All groups share one centre, and each spreads out both ways along 12 directions, with some noise.
Some rows, each with its group after it:
[ 17 -42  12 -14  -7   9 -24   7  22 -23 -42 -15 -11  10   2  27]  Kemop
[  6 -19  35 -16   1   0 -18   0  26   1  10  -1   2  31  15   0]  Tudu
[ -3 -14  14 -25   9   6  -2 -12  10  14   0  34  -1  14   6  22]  gazed
[ 20 -29 -16   6 -19  18   8  19 -14 -25 -16 -11 -12 -23 -15  -2]  gazed
[ 19  20  29   2  18   7 -24  14   9   4  20  12  14  -5  -5 -19]  bub
[  3 -21  -6  -6   5  22  13  -2   1  -1  -5  11 -32  33   6  45]  Tudu
[-12   4  -2 -18  22  17 -13 -19  -4   8 -29 -15  -1  32   6  21]  Kemop
[ -6   3   0 -30  15   4   8 -24 -20 -19  30 -10 -13  17  16  -9]  bub
[ 26 -12  -6 -12  28  -6   1 -22  27   8 -14   6   4  40  18  23]  Kemop
[-12  19  13   7   9 -14  -6   4  14   5  18  20  12  -4  14  14]  vir
[ 31 -27  21  13  -9   3  -2 -16 -19  12   6  21  47  -8 -25   2]  bub
[ 13 -35  14  17 -23  13   4  -5   8  -3   0   5 -19  -2   2  30]  gazed
[-18  -9   7  -8   8  -7   4   6   2   3  -7  -2  45  12  10 -12]  vir
[-11   5 -22  -4  -8  -7  29  17  13 -23  37  15  -2 -30  17  -2]  Kemop
[-19   5  -2  12   3  30  -6  -7   7   7   7   5  13 -18  16  11]  reb
[-10 -14  -2  10  -9  13  10   8 -13  -5  16  14   5 -18   5 -12]  reb
[ 16 -10   0   7   9  16  -1 -13 -22   1 -10  -1 -27  25  -4  21]  Kemop
[ 15 -36 -17 -34   1 -32  -9 -34  12   0 -32  15  17   4  -6 -11]  Tudu
[ 29  -3  -9  -2  -5   1  11  -1   7  -2   4 -24  20  12 -13 -26]  Kemop
[  8  13   9   0 -36  -8  21  19 -14   5  23  -2  15   6 -53   1]  Tudu
[  5 -12   8 -14 -14  13   2   5 -11 -12 -35 -31   1 -12  -4  27]  Kemop
[ 21  20  -4 -32   5  10  37   6   8   9 -22 -18  19 -18  -6  36]  Tudu
[-19  -4  -1 -20  27  18  48 -23 -40   7  -9  -1   5  16  33  36]  vir
[  0  -5 -22 -17   9  43  28  26  -7 -13  -3   4 -10 -27   5  -1]  gazed
[-12  -7  -2 -27  18  15  -9 -32  20  21   8  38   3   8  14   7]  vir
[  0   6 -36 -26  21  13  15 -19  -8 -22  18   4   3  -4  17  -2]  vir
[ 25 -17 -20  18   5  28  15   1  26  25  -8   7  11   3  -5 -11]  bub
[-24   1  -8 -36   5   2  44  -9   2  15 -31  -1   4   4  19  50]  gazed
[-11  16 -23   7  -4  -1  26  -8  -2  -1  10 -11  31 -22   7  11]  Tudu
[  9 -44 -13   7 -11   0  -6 -20   1 -10  17  15 -40  20  11 -24]  Tudu
[  4  -3  17 -19 -10  -3  -5   3  15  13  -3 -16  25  32 -17 -19]  Tudu
[  1 -47  16  -6 -26  36  17  -9   8   0  15 -11  10  17   5  24]  reb
[ -3  35 -12 -32  -2   4  47  -1   6  14  30 -21  28  -5  -5 -13]  Tudu
[ 18 -19 -16   2 -11  46  11 -31   1  13  14   9 -17   2  -9  25]  gazed
[  8  -2  33  -9   6 -34  22 -11   3   2  31  11   4  -7  37   5]  Kemop
[-12   4   2 -47  -3   4  29  -8   7  -2  45   1   7  20   7  -7]  vir
[-11   3  13 -32  21  19  31  -3   1  13 -11 -24  10  16  43   1]  gazed
[  8   2 -31  17  21 -13   0  11  37  -1 -30  -7 -10  24  18   6]  reb
[  7  -4 -15   7   9  -6   9 -14  12 -13  37   3  30   0  17  -5]  gazed
[ 21 -24 -15 -18  -2 -12  18  10  24  -3 -22 -13  11  14   1 -16]  reb
[ 15 -20   3 -23  23  -2  25   1 -26 -10 -15  -4 -22  13  23  -9]  reb
[ 22  22   4  -4  35 -14 -18   6  39 -15   6  -6 -15  -6  40  14]  reb
[  9   4 -25  25 -11  15  -4  -6  28   2   1   1 -11  -6  -5  33]  gazed
[ 23   5  18 -20   8  -9 -12  -9   6   1  24  16  -7 -11  -2 -33]  Kemop
[ -2  21 -44   6   1 -32  34   8  -1  -4 -14  13   5  -2 -23  29]  reb
[20  9 -5 39  1  3 14 18  8  7 36 15 10  0 -3 -6]  bub
[  4   1 -16 -36  11 -21   7 -28  -9  -1 -11  12  -5  12  -9  13]  gazed
[ -1  -2   0 -28  25   5  17  33   0 -11  -6   2  -7  21  10 -14]  vir
[ 10 -28  22  -4  -3 -13 -41  -8   7 -13   2  14   3  12  -8  -4]  bub
[ 10  16  -7  -7  -6  -2  11 -10  27   2 -17 -15  44 -34   1  51]  Tudu
[  8 -14   2  -3   9  28 -12 -11  32  15 -20  -7  23  19   6  17]  bub
[ 35 -33 -25   5  14  29 -25 -22   8 -21 -12 -25  -3  16   8  -4]  gazed
[  0  11  -3 -29   5  25   7  -7  27   9  -9 -42 -11  -5  27 -17]  bub
[ 14 -11 -18  32  10  16  -8   2   8 -11  15   2  -8  26   5   7]  gazed
[-16  -5 -30  16  -9 -13   2 -20  15   8 -18   9   3   4   5  35]  reb
[ -7  26  -7  -5 -18  14  10  22  20   3 -12 -26  -8 -16 -19  31]  bub
[  7  25 -20  -4  17  24  -9  31  26 -11  -3  -5   2 -21  -2  -2]  Kemop
[ 29   4  22 -18  11  15 -22 -12  23   3  -9 -35   8  20   6   2]  reb
[ -2  -5  10 -43  21  -2 -11 -13  18  -4  -6  17  -2 -13  29   4]  reb
[ 23 -25  16   3   5   6   4  -7  36   7  17  24  19   4  23  25]  bub
[  1   4  10  -3   2  14  10 -13   1  27 -16   6  -8  -7   6  16]  vir
[  7   4  -8  -7 -27  12   1 -11  26   2  44   0  20 -28 -15 -27]  reb
[ 11 -44   0 -12   0   1 -10 -24  18   4 -24  14   2  -6  14 -13]  vir
[ -2  -2  15  13  -9 -29  10  27   6  -5   5 -10  27 -14  13 -21]  Tudu
[ 27  28 -16  28  17  31   7  15   3  13   1 -20   7  10 -15  -6]  Kemop
[-14  22 -43  -4   4  17  34 -14  18   2  14 -42 -12   2  30  -1]  bub
[-14 -39   1 -11 -30 -17  19 -18 -10 -19 -11 -22   1  11  16  34]  Kemop
[-20 -34  35 -24 -21  -2  28 -21  -3  32   2  -1  24  30  15   1]  vir
[ 25 -32  15 -12 -22   2   4 -16   8 -15  -2 -50  -5   5  15 -14]  Kemop
[  7 -19  17  -8  -8 -24 -27  10  19 -13  -1  24 -11   5  -9  11]  bub
[ 32  20   5   1  28  14 -22 -21   8 -15  30  -4  -5 -18  19  -4]  gazed
[  6  16 -43 -30  14  22  35  10  14  -7   0   1  -9  -9   4   5]  vir
[  6 -18  -1 -40   4  15  30 -17   6  29 -23  15 -18 -18  14  -9]  vir
[ 11 -22   2   1   4   5   8 -30 -26  -4   3   3  16  11   4  22]  bub
[  9  -5  23 -40  25   6   4  25  46 -13  12   2  16   5  40   5]  reb
[-19 -14 -37  16 -11 -31  32 -32  -3 -13  26  -6  33  11  18   9]  bub
[  8  12 -19  -8   8 -10 -11  -5  36 -26  17   2 -19 -24  24  27]  Kemop
[  9 -17 -20 -50  -8   4   3 -28  28  -1 -12   9   9 -25   1   8]  gazed
[ 10   3   0   9  13   7  28   4 -39 -14  23  -5 -26   7  11   6]  vir
[-13  -9  -6  -3   6  16 -27 -10  29  -6  -8  17  28 -32  18   5]  Tudu
[  6 -33 -14 -15 -14  14  24  -4 -12  -6  -6  19 -19  -4  -8  18]  gazed
[ 14   6   7 -37  -6 -21  17 -14  12   8  -1  -7  23  14 -12  12]  Tudu
[ 15 -21  13   9 -19   8   3  -3  37   0   7 -29   8   4  20  15]  Tudu
[ -2  -2   5  -6  27  16  24  23  -4 -16   2  14 -35  -8  42  35]  Tudu
[ -5 -10  32 -40   5   7   1  -4  22  -9  30 -17 -15  23  42  -2]  bub
[-22   0   2 -21  10  27  -4  16  17   1  10  26  17 -15  13 -15]  reb
[-12   4   6  11  -6 -12  -3  16 -11 -25  33  -7 -12   5   9 -21]  Kemop
[  5 -19   8  10  -9  22  13 -12  11  30 -22 -17  -5  18   7  13]  vir
[  2  33   7   1  23  11 -15  -4 -21   5  -3   6  -2 -10 -15   6]  vir
[ -3 -26  39   3   8 -12  -4  -8 -24  -2 -17  -2 -12  27  27  22]  reb

New rows, each followed by its group:
[ 14 -21 -20 -23  -2   6   3   2  46 -13 -29 -19  16   1  12  22]  Kemop
[ 20  12  22  -1 -10 -14 -20  10  36 -15   2 -38   2  -8   9  -4]  vir
[ -2 -37 -21  36 -24  24  47  -6   2  37 -17  -7  11  15  10   8]  vir
[  3  -3  -8  20  24   9 -10  11   7  -1 -19 -13  19   8  24 -25]  vir
[ -1   6   9 -11  27  -2   4 -27 -16  14  -4  29 -12 -27  33  10]  vir
[-26   1  29 -15   5   8  -1  20   2   3   5 -11  12   1  28 -38]  Kemop
[ -2 -16 -33  -8  17  12 -32 -48  14   2  -9  26 -17  25  -3  14]  Tudu
[-20 -34 -41 -22 -11   3  21  -6  18 -29  -8   1  -7  17  16  31]  Kemop
[-23  21  13 -34  26 -18  -9  37  21  -4 -24  29   2  -8   8   5]  gazed
[-14  22  -8  19  13 -14  -7   4 -25 -25  10 -13 -18  22   3   6]  bub
[ 25   1  -6  21 -20 -14  -9  -3  35   8  -5 -21  13   5 -17  17]  Tudu
[-21 -10  22 -38   4 -22  17   3  23 -15  22  -3  -1  15  45   4]  bub
[ 11  22   6   0 -22   7   6   1  30  18  28 -12  -3  -9 -22  -7]  vir
[ 13 -13 -22  -6 -38  10  38  -7   7   2  21 -10  23  -8 -25  10]  reb
[-20  21  15 -52  26  14   1   3  10 -10  14 -23 -28  28  31  -7]  bub
[-18 -11  14  -8   3 -19  20  23  -8 -15   7   2 -13  34  16  14]  bub
[-29 -15 -17 -40 -16  11   9 -18 -23  -7 -10  -3   3   5 -14   2]  Kemop
[-13 -16 -16  -3   1  34  29  20  -1   5  -2 -11  58   7   5  -7]  gazed
[ -6 -19   2 -17  -4  14  17 -17   5  27 -12   0 -10  35   2  10]  gazed
[ 12  25   0 -35  -4  11  -1 -15  17  -7  17 -26  -9  -2  -6  16]  vir
[ 19 -32  -2  10  -5  -6  -4 -34   3   8 -12  -2  36  -5   8  -4]  bub
[ -4   1   5   8   5  17  11 -16 -26  11  21  -4  12  22  -3 -14]  vir
[ 15 -28  29 -21  32  18  17   1  -9   8  -4  12  -3  24  40  -1]  bub
[  6 -13   5 -40 -16  -8   0  -1  16  -2 -38 -22 -13 -18   4  -6]  gazed
[  2   4   3  -8  12  26  -7  13  -4  -3 -22   5 -29  14  -3  40]  bub
[  7   4 -24 -33  15  -4  11 -39 -31 -13  25  42 -30 -14  -5   9]  Tudu
[ 15   3 -35 -11  19   4  -7 -24  19 -14   7  -1  -5   7   9  -4]  gazed
[ 24 -19  16   0  10  11  13  -8 -22  10  -2   9 -18  16   4  15]  Kemop
[-17   8  18 -32  -3  -7   8  10  18 -14  39 -15   3  20  21  -3]  bub
[-22 -16 -41  -9  -1  11  11 -18   9  18 -21  18   3   5   0 -20]  reb
[  8  26 -21  13  26  18  24  28 -17  -7  14  -1  -1  12  -2  -7]  Kemop
[-23 -29  13 -19 -22   1  -6 -15  10  10 -16   1  14  -4   1  16]  Kemop
[ 12  -7  30  -4 -35  16  10  -7  24  35  25 -32  -9  22 -12 -29]  vir
[-17  26  -9 -44   3   6 -18   5   4 -16   2   7  -6  -2 -28  15]  bub
[  3 -21 -13   1  -4  17  14   5 -28 -20 -12 -14 -20  20 -13  17]  Kemop
[ -3 -31  28  -4 -17 -12   2 -23  16  21  13  -2  17   7  26 -21]  vir
[ -9  24 -60  18  34  13  20   7   2 -11  -6   2  32 -16  20   5]  vir
[ -3 -14 -13  19  -3  -6  33  14   8   1   5   9   5  15  14  19]  bub
[ -8  25 -43  13   7   1  24 -18   3  -5  28   2  21 -11   4  25]  bub
[ 22  -5  18   3  22  11   1 -10  25  18   6  20  48 -12  25  16]  bub
[-16  -2  -3 -25   2 -14  31   6   2  -3   5  31 -24  -6  16  28]  gazed
[-21  15   3 -41 -14   2  -2   2  -4 -18  -2 -29 -25   7 -14  12]  bub
[ -2 -17   0  14  33 -17  34  11 -25 -29   8   7  -8   5  63  14]  vir
[ -7  14   5 -29  -1   0   4  21  -7  -8 -18  -5 -28 -12 -11   2]  bub
[  1  23  -4 -19  -5   7  27  -3   3 -11  16 -20  -6   4   3  47]  vir
[  7   9   0  23 -19  26  17  32  -1   0  18  -9 -12  -4 -24  13]  Tudu
[  4  -9 -22  15  18  -3 -14  -8  26 -14  -7   5  12  21  13  34]  gazed
[ 26  -6   7   1   1   4  -6 -17   2   1  20   7 -19   0   2 -11]  Kemop
[ 20 -10 -20  -1  23  23  13  25 -15   4 -17  -3  17  48 -31 -23]  Kemop
[ 13 -15 -16  -9   1   2  15 -35  20   9 -16  -7   3  17  15  47]  Kemop
[ 10 -19   1 -53 -14   5  34   0  24  13  -6  18 -24  -8   2   8]  vir
[ 13 -11 -15  14   0 -27   8   9  39  -9 -13   6 -25  10  28  41]  Tudu
[ -6  15 -16 -14  33  -9  -9  16 -25 -42   7  13  24   4  -6  -3]  vir
[ -4 -16 -38   8 -11  31   9 -39  10  14  17  -7  15  19  -5   1]  vir
[ 34 -22   7  -2 -21 -17  -4 -16  33  10 -27 -29  12  23 -13  31]  Tudu
[ 12   3  34 -29  17  -4   5  25 -16  -3 -10   4  -5  11  -5   1]  Tudu
[  0   3  16   5  19  17 -35 -32  11  29  18  10   6  13  15 -41]  vir
[ 15  -1   8   9   8  13 -28  23  18  -6   1   1 -36   8   0 -27]  gazed
[ -7 -22  24 -15   8 -12   7   5   3 -15  14  31   1  25  17  52]  bub
[ 18   4 -23 -10  -5  14  -2  -5   0  -1  -6 -30   9  -4 -14 -42]  gazed
[-13  21  29 -53  16   0 -16   7   1 -14   1  -9  -8  -7   9   1]  bub
[  9  12   1 -10 -12   7  21 -37   4  24  30  -7   8  -9  -2  -2]  gazed
[-24   2 -33 -11 -36 -11  40  23  31   7 -19 -23  19  -5  -7   8]  bub
[  3   5  17 -26  41  26 -23   0 -21 -16 -13  25   4 -43  24   1]  Tudu
[-19  28 -24 -36   3  -3  11   0  28  20  -1  28  32 -19 -20   1]  gazed
[ 32 -38 -16  -3   3  41  -1 -22  -7 -17  -6 -16  -5   0   8   7]  gazed
[ 11 -13  -5  -8  16 -21   0  -9 -16  -7 -18   1   5   0   8 -20]  Tudu
[  4 -35   6   6  -5 -14 -16  21  23 -24  -6  12  22   3   3  -1]  gazed
[ 21  -7 -16 -15  -6  35  13 -15   4  10 -20  -7 -26 -13  -7  12]  bub
[  4 -21   8  -3  20 -19 -21 -25 -20 -24   5  -2 -31  29  35 -10]  bub
[-25   9   7 -15  31 -17 -43 -14  16 -27  32   0   5  47  22 -17]  bub
[ -9  -4  25 -57   6 -14  12  20 -25   4 -26   8 -19   0  -7 -18]  gazed
[ -4 -14  10  -6   7   2 -31  14   4  10 -29  22  33  12 -26 -27]  vir
[ 17   3  18  -6 -31   7 -22 -15  36   6  20 -34  -5  16 -18   8]  vir
[ 12  -3   9   4 -10  19  34  42  10  -6   8 -13  12 -35  16 -14]  Kemop
[  9   3  17  -8   8   8 -10  25  43   7  -9   4  -5  -1  18   5]  bub
[ -6 -19   2   7  -1  28  -3 -13  13  33 -31 -24  24  28   2  -8]  vir
[ 25  22 -28 -36   4  40   3  -6  20   4  11  -3  12 -19 -29 -10]  reb
[ -5 -40   4  -6 -26   5  29 -25   5  -2   0   1 -13 -11  29  44]  Kemop
[ -3 -10 -11 -12  -3  30  20  22  30   5 -30  -3  11  -8  10  33]  Tudu
[-10  17  13 -19  28  15  18  -9  -9  19  29  32  25   8  11  16]  gazed
[ 14  -4 -19 -41  22  25  19  -9   1   0 -26  16  -5   1  -3  30]  Kemop
[ -4 -17 -18  29  -2  11 -17 -33  13  15  -1 -15  41   9  13 -14]  vir
[ 16  -1   1   4   6  16  13   2  13  23 -14   2  48 -11   0   6]  bub
[  2 -22  16 -19  -2   5   6 -22   0  17  -2  -5  25  27   3  -5]  gazed
[  4 -31  -4 -10 -32   7  29 -10  12   1 -24 -47  20  15   3  20]  vir
[ 12   6 -10   5  -3  26  -1  -4  21  30   7   6 -11  -9 -16 -33]  vir
[-17  13 -12 -44  14  29  30 -18 -35   4  22  35 -12  -7 -11  22]  reb
[ 19  12 -32 -11   0   2  34  16  11 -19   7   2 -19 -21   0  12]  vir
[ -4 -16 -12 -31 -23  -2  16 -37  16   1   1 -13  11 -14  12  14]  Kemop
[ 21  -9 -26  13 -28 -22  12 -40  -5   4   0 -24  28   6 -27 -11]  Tudu
[ 36 -25 -27   7  -3 -16 -22 -16   4 -29  10   4   0   9 -16 -17]  gazed
